There are 8 hidden switches. A switch that is on adds its own fixed numbers to the row, and there is some noise. The rows also spread widely along 10 directions, which tell nothing about the answers.
Known rows, each followed by its switches (1 for on, 0 for off):
[-16  -1  -2  14  11  -7 -24  -9 -14  -1  27   3 -13 -24 -17 -17  14  18
  26   7   3 -17  -2  16 -27  -3   7 -19  18   7  10  -6   5   7  -2   5
   3   6 -11  -6  19]
0 0 0 1 1 1 0 0
[  9  13  -1  20 -17 -10 -24   4  11   8  22   5  -7   5 -21 -10  -5   7
  29  18 -20   0  18   5 -17 -23  19  -2  12   2  -3  14  16   1   3   0
  -6 -13 -26  11   8]
0 0 0 1 1 0 0 1
[  8  22  -4  24 -18   4   3   2  13   2  12  16  -7  10 -10 -16 -26   6
  10  12 -11  -5  14   5   0 -25   3  16   8  10 -17   5  25  -6  20   3
   0   7  -8   7  -3]
1 0 1 0 1 1 0 0
[-8  6 -9  4 11 -8 12  8  1 -9 -4 13 -3 -2 -9 -4 -8  7  4  3 -3  1  3 10
 14 -1 -8  0  2 16 -5  1  9 -1 -8  5  4 -3 -6  1  7]
1 0 0 0 0 0 1 0
[ -2 -19 -11 -13  11   5  -6   7 -27 -16  -2   4 -15 -17 -19  -8   4   6
 -25   1   2 -29   9 -27  -1  -4  22 -16  23   3  29 -11   7  10 -33 -12
  11  17  13  13   1]
1 1 1 1 1 1 1 1
[ -7   6  -5  -3   1   9  14  -2  -4  -1 -10 -14   4 -19 -10 -33  -8  41
   0  11  -1   5   2   8   1  -8  -9 -15  17   5   7   9  27 -24  26   7
  13   2  -9  -3   8]
0 0 1 0 1 0 0 1
[-12  12 -17  -3  -2 -12  27   4  22   5   5  24  -2  -3 -11  12  -5   3
  17   7   7 -12   2  26  25  -4 -12  14  -6  14 -11   3   1 -15 -15  13
  -7  -1 -25   4  12]
0 0 1 1 0 0 0 0
[-20  41  11   7  -9 -18  -1 -13  28  33  24   7  -9 -17  13  -5  10 -28
  47  30   7  -5 -14   7 -22  -7   0 -29  18  -2  23  28   7 -14  -7  28
  -5   3 -18  12  27]
0 1 0 0 0 1 0 0
[-11  17   1   1  25 -12  31  10  10 -16 -12  12   5 -17  -2  -5 -18   3
  -2  21   1  10   6   9  23  -2   1 -13   0  14  16  23  19  -9  -1  20
  -2  -2 -13   8   7]
0 1 1 0 0 0 1 1
[  8  -7   8  14  10 -13   8  19   6 -19  20  11   3   9 -37  14 -22   1
  -6  13  -6  -5  22  18  25 -10  17  19 -11   1 -11  -2  -1  17  -1   1
 -17 -16 -27   6  11]
0 1 1 1 1 0 0 1
[ 19 -20  -4 -14   4  -1  -8  23  -3 -17 -13   3  -3   7 -16   1   3   2
  -8   3 -14   8  23 -29   2 -12  15  -7   9   6  27  18   9  14 -27  -5
   8 -13   3  13  -7]
0 0 0 1 1 0 0 1
[ -9  13  25   3   6 -11 -16   6   0  21  17  -8 -15   8  -7 -15  -3 -18
  18   3  -6   5 -17 -10 -20   8  -4 -15  30  -6  19   5  -1  22   0  14
   7  -3  16   9  28]
1 0 0 0 1 1 0 0
[ 16 -15  -3   9  -1   4 -14   5  -2 -13  14  -1   1   2 -22   2  -7   9
 -13   8 -14 -12  26  -4  -3 -15  25  10  -1  -9  -4   0   9   1  -1 -11
 -11  -7 -19   8  -1]
0 0 1 1 0 0 0 1
[ 15 -11  19  10  -2  -2  -7  18  -2   7  23 -21   4  11 -36  -2 -11   4
  -7  12  -4   4  11   9  -1  -8  -1   9   6 -26  -3   2  -1  19  19   0
  -7 -21 -14 -10  21]
0 1 0 0 1 0 0 1
[ 30 -25  -4  30   0  16 -23  22 -17 -27  19 -14   2  -1 -47 -18 -16  46
 -22  21 -20   2  52   5 -14 -38  16  15   6 -11 -11   0  28  22  31 -18
  -2 -20 -26 -13  -2]
0 1 1 0 1 0 1 1
[  4 -31  -7   1  25   8   5  14 -31 -31   0   1   0  -7 -31  -4  -9  24
 -34  -6   0 -18  11   2  20   4   2  11   1   2  -2 -19   5  14  -4 -11
   3   6   3  -8  -2]
0 0 1 0 1 1 1 1
[  7 -12   1  -6  20   8  -2  15 -25 -17 -26 -11  -9   4 -11 -19 -13  18
 -34 -10 -22  14  13 -32   3   3   4  -6  17  12  14  -1  19  20   0   1
  20  -3  27  10  -9]
0 0 1 0 0 0 1 1
[  0 -23 -17 -22  -5  14   3  -7 -21   0  -8 -22   8 -30  -7 -16  20  24
 -16   6  11 -20  -1 -14  -9  -3   1 -27  17 -16  22  -1  12 -35 -10 -11
  10  14  -6  -6   0]
0 0 0 0 1 0 1 1
[ 12 -25 -35   4 -14  19   0  19 -20 -12   0   5 -10  -6 -41  -9  -2  48
 -21   2   0 -21  37   5   5 -29 -15  21  13   7 -11 -18  17  10  -5 -14
  16   5  -6 -12  -8]
0 1 1 1 1 1 1 0
[-13   4   0   1  21  -3  21  12  -6 -13  -8   2  -1 -11 -17 -21 -19  22
  -4   7   1   0  -4  12  20   5 -11  -4  14   9   6   2  19  -6   8   9
  10   1  -5   0  15]
1 0 1 0 1 1 1 1
[  6 -13  -8  24  16  17 -19  -8 -31 -21  16 -10   3 -22 -16 -21 -10  31
 -23   6  -1 -18  17   6 -20 -13  12   4   5  -9  -9 -14  22  -1  27 -11
  -4  18  -5 -20  -4]
0 0 1 0 0 0 1 1
[-13 -10  16  13  32 -15  -7 -14 -26 -21  35   9  -7 -19 -18  11  -3 -20
 -13   2   7 -42  -9   6   4  18  44 -12  -4   3   4 -24 -13  15 -16  -5
 -22  18  -5   9  14]
0 1 1 0 1 1 0 1

New rows. What belongs after each?
[  5  -4 -15  12   5   8   8   5 -14 -16   2  12   1   4 -18  -2 -31  10
 -29  -5  -1 -22   8   3  21  -6   6  21   0   1 -18 -18  14  -7  -1 -10
  -4  18   1   3  -7]
1 0 1 1 0 1 1 1
[  7 -14  -2 -11  10   9  10   6   1 -13   2   1   5 -10  -1  -2   2  -4
 -13  10  17 -13   4 -10  -2 -10   1  -5   6 -10  24  10   8  -5  -6  -1
  -3  15   2  -7   4]
1 0 1 0 1 0 0 0
[ 14 -18  -6  11  -3  14   0  -1 -16  -7  15 -14  15 -13 -21  -9  -8  18
 -19  13   7 -18   7  12   0 -13   1   5   1 -28  -7  -5  12 -22  16 -13
  -8   9 -21 -17   0]
0 0 0 0 1 1 1 1
[-13 -14 -22 -22   2   0  33  15 -12  -2 -29  -3  -3   1 -29  -5 -11  43
 -27 -17 -10   2   6   5  41  13 -19   7   8  20 -15 -20   4  -5 -10   1
  20 -10  -1  10   2]
0 0 1 1 0 0 1 0
[ -3   7 -10  10  -3  -4  -4 -10  -7   2  12   6   3 -15  -7  -5  -6   1
   5   8   6 -17   0   7  -7  -8  10  -6   6   1  -5  -3   8 -18  -1   1
  -5  19 -12  -1  -2]
0 0 0 1 1 0 1 0
[ -9  17 -20  -8 -13 -14  20  10  14  15   4  21  -7  -9 -15   3   0  -4
  24  19  10 -15  -1  11  15 -14 -12  -2  13   7  12  13   8 -15 -32  12
   3   6 -19   6  12]
0 1 0 1 1 1 1 1
[ 11  -6 -14   4 -15   3 -15   6 -16  -9   0   3 -16  -4 -23 -11   0  15
 -11  11 -25 -14  30 -29  -9 -23  35  -9  17  16   6  -1  20   5 -17 -13
   8  -2  -6  22 -12]
0 1 1 0 1 0 1 1
[  5  -1 -22   9 -15 -10 -19  10   2  -6   8  21 -18   6 -28   2   0  11
  13   8 -35 -13  34 -11  -3 -21  33   6   7  23  -9   2  15   6 -33 -11
  -2 -14 -26  27  -6]
0 0 1 1 0 0 1 1
[  0  14 -12  -5  -3  -4  13   0  -1   6 -13  20  -9  15   2   5 -15 -16
  -4 -11  -4  -7  -7 -13  20   1  -6  11  -1  23  -8  -8   5   1 -18   7
   7  15  24  10  -9]
0 0 0 0 0 0 0 1
[  2  -1 -19  16 -19  10  -8 -11  -2  11  32  -9  11 -21 -24 -15  -1  30
   9  18   8 -30   6  32 -12 -21  -4   3   8 -32 -17  -7  14 -39  15 -14
 -11   7 -43 -13  17]
1 0 0 1 0 1 1 1
[ -9  16   1  34  10   6 -11 -22 -18  -5  35  10  -5 -16  -8 -19 -21   4
   3   7  14 -37 -11  22 -14  -7   9   8   7   0 -17 -22  16  -7  26  -2
 -12  39   0 -15  10]
1 0 1 0 1 1 0 1
[  0 -11 -18 -19 -19  -5  35   9   8  16   7   6  10   1 -25  20   0  -6
  -2   6  17 -30 -12  20  38   2 -20  16  -5 -20 -13  -8 -10 -34 -25  -5
 -10   3 -28  -5  12]
0 0 0 0 1 1 1 1
[ -2 -18   7  -3   3  16  -7  -2 -19  15  17 -36   8 -26 -15 -23   9  21
 -12  11  19  -9 -10   7 -25   0 -22 -16  25 -43  17  -2   7 -13  26   2
   4  11  -5 -26  22]
0 0 0 0 1 1 1 0
[  4   0  -9  21  -1   2  21   0   4 -19   8   6  12  -1 -24  -5 -30  28
 -17   8 -10  -8  17  29  28  -9   9  19 -14   4 -40 -11  14 -22  24  -9
 -14  -6 -37   1   0]
1 0 1 0 0 0 1 0
[ -2  11  -6 -12  -7  -7  17   9   6   3 -19  10  -9   3  -1  -6  -8  -5
  -3   6 -15   5   5 -25  11  -4  10 -10  16  21  11  14  16  -9 -17   9
  11   1   2  26  -7]
0 0 1 0 1 0 1 0
[ -5   2  12  17   4 -13 -20  10   0   3  23  -5 -14   4 -32 -13  -5  15
  16  14 -35   4  15   3 -12  -4  19  -4  16  -2  -4   5  12  13   1   2
  -3 -29 -29  17  21]
0 0 1 0 0 1 1 1
[ 18 -23 -21  16  26   7 -13  11 -23 -48   4  30   1 -17 -13   4  -6   3
 -16   7  10 -21  27  -4  -3 -24  17   8  -9  11  12   2  18  11 -22 -12
  -6  24   2 -14 -23]
0 0 0 1 1 1 1 1
[ 10 -14   9  13  21 -20  -8  16   2 -21  29  24   0  11 -27  30  -8 -30
   6   6   4 -17  11  15  13  -2  21  20 -17  -2  -4  -1 -15  27 -25  -1
 -26  -4 -17  -4  10]
0 0 0 1 1 0 0 1
[ 10  -5 -13  -2 -15   7 -12   5   0   1   1   8 -15   3 -11  -5   5   5
   1   6 -22 -11  19 -25  -9 -16  15  -1  11   8   9   5  17   0 -21  -7
   7  -2  -3  19  -8]
0 0 1 0 0 1 0 1
[ 12   7  -2  -1 -10  11   2  13 -10   6 -28  -8  -8  19 -11 -26 -22  24
 -17 -11 -29  25  10 -25   9  -7 -10   2  17  16  -4   3  26   8  15   4
  28 -12  25  16 -12]
0 0 0 0 0 1 0 1
[ -9  -9   6   0  35  -6   0   2 -23 -14   9   6  -4  -9 -11   5 -12 -17
 -19  -3  15 -22 -11  -2   4  13   9   2   6  -1  13 -13  -3  14 -13   5
  -8  29  15  -6   8]
0 0 1 1 1 0 1 1
[ 18 -24  -7  -1  -2  10 -17   9 -11 -15  11  -5   0  -5 -18  -1   0   3
 -25   9 -14 -20  24 -25 -10 -15  32  -4  11 -22  16   2  13  -6 -20 -21
  -7   0 -14  17  -3]
1 0 1 1 0 1 1 1
[ -6 -15  -9  -8   4  -5  -3   4 -16  -2  18  10 -13  -2 -23  10  -2 -14
 -10  -3   6 -41  -7  -6   7   6  15   5  13  -6   6 -21  -8   5 -37 -12
  -8  18   0   8  11]
1 0 1 1 1 1 1 1
[-25  10  -2   0   3 -13  21  -3  -3  15  21  -4  -1 -20 -30  -6 -10  16
   5  13  12 -24 -14  32  18  10  -5  -5  14  -7  -7 -11   0 -19   0   9
  -5   7 -27   2  30]
0 1 1 1 1 1 1 1
[ -1   4 -20  14  -3  -8   0  -1  11 -20  14  36 -11 -10 -10   6   5   3
  26  16  -5 -21  24   9   0 -23  22   3  -7  32  -5   8  14  -4 -21  -1
  -9   5 -27   6  -8]
0 0 1 0 1 0 0 0
[  0   9 -20  25 -13  -9 -16   1   4  -3  22  26 -17   2 -26  -5   3  20
  38   8 -13 -13  21  24  -7 -24   5  13   0  31 -26  -5  11  11  -4  -1
   0  -8 -23  -3   3]
0 0 0 0 1 0 0 0
[ -6   3 -20   6 -14  -2 -14  -6 -14  14  22  14 -20  -3 -22  -2  -3  -3
   6   0  -3 -41   0  -3  -7  -8  12  10  18   5  -9 -22   6  -4 -24  -7
  -1  25  -2   7   2]
0 0 1 1 1 1 1 1
[ -5 -16   5  15  30 -12  -6  -1 -14 -30  24  21  -3 -12 -15  12   4 -12
   2   2  10 -22   3  11   3   5  21  -3 -11  12   3  -8  -9  18 -18  -2
 -14   8  -7  -6   3]
0 0 0 0 1 1 0 0
[-12   0 -15  13  -1   1  -3 -18 -31   8  22   2  -2 -14 -20  -7 -12   8
 -10  -9  15 -42 -18  19   4   8   1   9   8  -5 -22 -37  -1 -17   1  -7
  -5  34   1 -11   5]
0 0 0 1 1 1 1 1
[ 15  -7 -17  -1  -9   5   1  12  -4  -1  -2  10  -2   7 -13   5  -5  -3
 -11   2  -9 -11  12 -15   7 -14  -1  12   1  -2  -2   1  10  -3 -20  -7
   2   2   1   4 -10]
0 0 0 0 0 1 1 1
[-10  19 -16   1   3 -16   5 -14   7  -1  13  29   1 -25   8   7   4 -26
  25  20  15 -30  -8   6  -2  -8  21 -15   0   9  13  13   7 -31 -32   6
 -15  30 -19   7   0]
0 0 0 1 1 0 1 1
[ 20 -32   4  10   6   8 -16   3 -10 -18  34 -16  18 -15 -23   5   6   0
 -14  21  11 -27  15   7 -14 -16  21  -2  -2 -45   9   1   1 -12   3 -22
 -24   2 -34 -18  13]
1 0 0 0 1 0 1 1
[ 10 -19  15  -8  15   6   7  14 -27   1 -10 -32  12  10 -27 -11 -28  10
 -47 -11   0   8  -8  -9  17  15  -9   6  12 -26  -2 -15  -1   5  20  -1
   6   2  18  -7   7]
0 0 0 1 1 0 1 1
[ -4   4   8  15   7  -6 -15  16 -10   1   4 -11 -11   4 -29 -30 -10  32
  10   3 -19  17   9   7 -12  -5  -9  -6  24   9  -3  -1  16  22  20   7
  16 -20  -1  -3  20]
1 0 0 0 1 0 1 0
[  7   6  11  20   3   6 -17  -8 -20   7  24  -3  -3  -3  -6  -9 -18 -16
 -18   3  13 -17  -4  -6 -19  -8   6   3  14 -13   3 -12   4  13  18   5
  -3  30  23  -8  -1]
0 1 0 1 1 1 0 0
[-15  -5   1  -3  25   7  14  -9 -28  -4   1 -13   4 -24  -8 -15 -13  11
 -25  -2  22 -20 -21   9   7  14 -11  -4  11  -8   3 -19   7 -13  16   5
   2  32  12 -18  10]
0 0 1 0 1 0 1 1
